All rows are made from the same 6 directions, up to rounding. Whole rows:
[[-24 -18 -28  14  -5  -4  -1 -15 -21  14  -6  16   4   3  -4]
 [ 36  -6   1  37  -6 -20  12   9  -8   9   9 -10 -14 -15 -10]
 [-22  25   2 -12  -5  16  17  -8   3 -12 -10  17  -8   4  14]
 [ 17   0 -15 -11   3  -3 -37 -26   8 -15  13   5   8  15  -6]
 [ -2 -30  -9 -10   4 -27 -31 -14   4 -23  22   8  -9  22   4]
 [ -8 -28  24 -14   7 -10 -14  21  11  -2   9  -7  -4   3   9]
 [ 24  40 -23   7  -1   9  13 -22  -5  -5  -5  -6  10   0 -17]
 [-15  -1  29 -36  15   1   6  26  18 -15   1 -20   4   8   9]
 [ -5 -13  22   9  -3  -4  14  24   1   9  -1  -2 -13 -12   9]]

Rows cut short, each followed by the rest of it:
[ -1  10 -14  -1   0 -14  15 -12  -4 -21   5]
[  3 -10  12  -1]
[27 25  7  5  4 -2 24 11  4 -5  0]
[-23   1  -7 -10]
[ -3   8 -22 -20   9   2 -15 -20   1 -12   2]
[ -5  19  18 -10]
[ -7  10 -18  24 -15   6  10 -19 -14   7  -8]
[ 27 -12  -6   4]
[ -3   1 -29  12  -4 -11   5 -21 -14  -5   2]
[ 9 -2  8 -8]
[-11 -17 -13   3   4 -21   9   0 -10  -5   5]
[-4 -3  9 -5]
[  7 -11 -16  21  -2  -8   1  -3 -14  15   0]
[ -3   5  -6 -12]
[-17 -23  10   8  -2  -3   4  16  -6  16  -4]
[ 4 -5 -8  7]
[  8  -8   1  27 -11   7  -5   0  -8  24  -5]
[ 12  -4 -18   0]
[ 13  30  -3  -7  -1  -5  16 -12   7 -28   5]
[  1 -12   9   2]
[-3  5  4  3 -2 -6 19  5 -1 -7  0]
[  1 -11  -1   5]
[ 29  16  -4   5   8 -10  18   8  -1  -2   3]
[-31  10  -3 -19]
[  3 -25  -5  -3   3 -17 -24  -6   1  -7  14]
[ 1 -1 11 -2]
[-14 -19  11  -8   8 -19  15  21   0  -7   5]
[-14  -6   5   3]
[ 13  11 -25   8   3 -10  10 -13 -10  -5   2]
[-11   8   5 -17]
[ 18  25  30 -15   4   7  12  17  20 -15   2]
[-14  -7  -4   7]
[21 29 12  0 -6 21 -6 -6 13 -2 -3]
[ 6 -2 -8  4]
[  2  11 -12   5   4  18   5   2  -9  26 -15]
[-15  28 -11 -17]
[-24  -6   3 -29  10   7 -10   3   6  -6  -3]
[-3 13 12  4]
[ 19  29  -2  -1  -7  30 -24 -21   9   5  -6]
[13  9 -6  0]
[-28   1  -6 -12   0  -1  10  -6  -3 -12  -4]
[13 -6 11 10]
[-30  13   4  -7  -7  23   9  -4  -1   5 -16]
[22 -3 -3 15]
[-32  -7  -5 -18   4   9  -4  -3  -2   1  -8]
[ 7 10  9  5]
[ -4  -8 -24  22 -10  -3  -5 -19 -16  11  -2]
[18 -3 -2 -4]
[ 41  -1  26  15  -6  -5 -16   9  15  -2  14]
[ -2 -17 -13   5]
[  4  18  -8  -2   4  25   0   0  -4  23 -15]
[-14  29 -10 -15]
[ 25   0 -10  31 -11  -3  -5 -10  -9  13   3]
[  7  -6 -12  -7]
[ 14  36   0   7  -2  26  17   1  -1  15 -16]
[ -9  14 -15  -9]
[  7 -11 -26  17  -5 -14 -11 -21 -13   0   7]
[10 -2  6 -9]
[ -7   9 -12  14  -4  -2  24  -3 -12   4  -7]
[ 4 -4 -4 -2]
[-17 -25   5   5  -2 -15   5   9  -5   0   4]
[  8 -15   1  10]
[ 27  -5   7 -12  15  -6 -15  14   9   2   9]
[-35  21   1 -18]
[-15   6 -14  -2   0 -19  26  -9  -7 -24   3]
[  7 -17  14   5]
[  0 -23  17   4  -2  -2 -17  12   4  10   5]
[ 5 -6 -7  8]
[-27   4  -2 -16   9  -3  29  12  -5  -5  -9]
[-13   6   7  -1]
[ 19  37 -15   7  -8  23  -3 -24   0   2  -8]
[10  7 -5 -7]
[-10 -32  16 -13   8  -7 -19  19   6   6   6]
[-10   6   3   3]
[-36 -18  -7   6   0   2  20  12 -17  22 -15]
[ 2  6 -5  1]
[-23   1 -19  -5   6 -11  27  -2 -12  -8  -5]
[-5  3 11 -5]
[27 10  2 11 -1  5 -4  1  2  8  1]
[-10   6 -10  -9]
[ 19 -14  13   7   1   5 -23  11   5  19   3]
[ -9   9 -12  -5]
[ -9  16 -11   2  -4  20   3 -10  -6  12 -13]
[ 8 11 -5 -2]
[22  6 -9 -4  9 -9 -3 -2  2 -7  7]
[-22  13   6 -16]
[ 21   9  -6  11  -4   6 -12 -11   0   5   2]
[ 2  3 -5 -7]
[ -7 -31   0  14   0  -8  -5  12 -10  22  -1]
[-3  4 -8 -4]
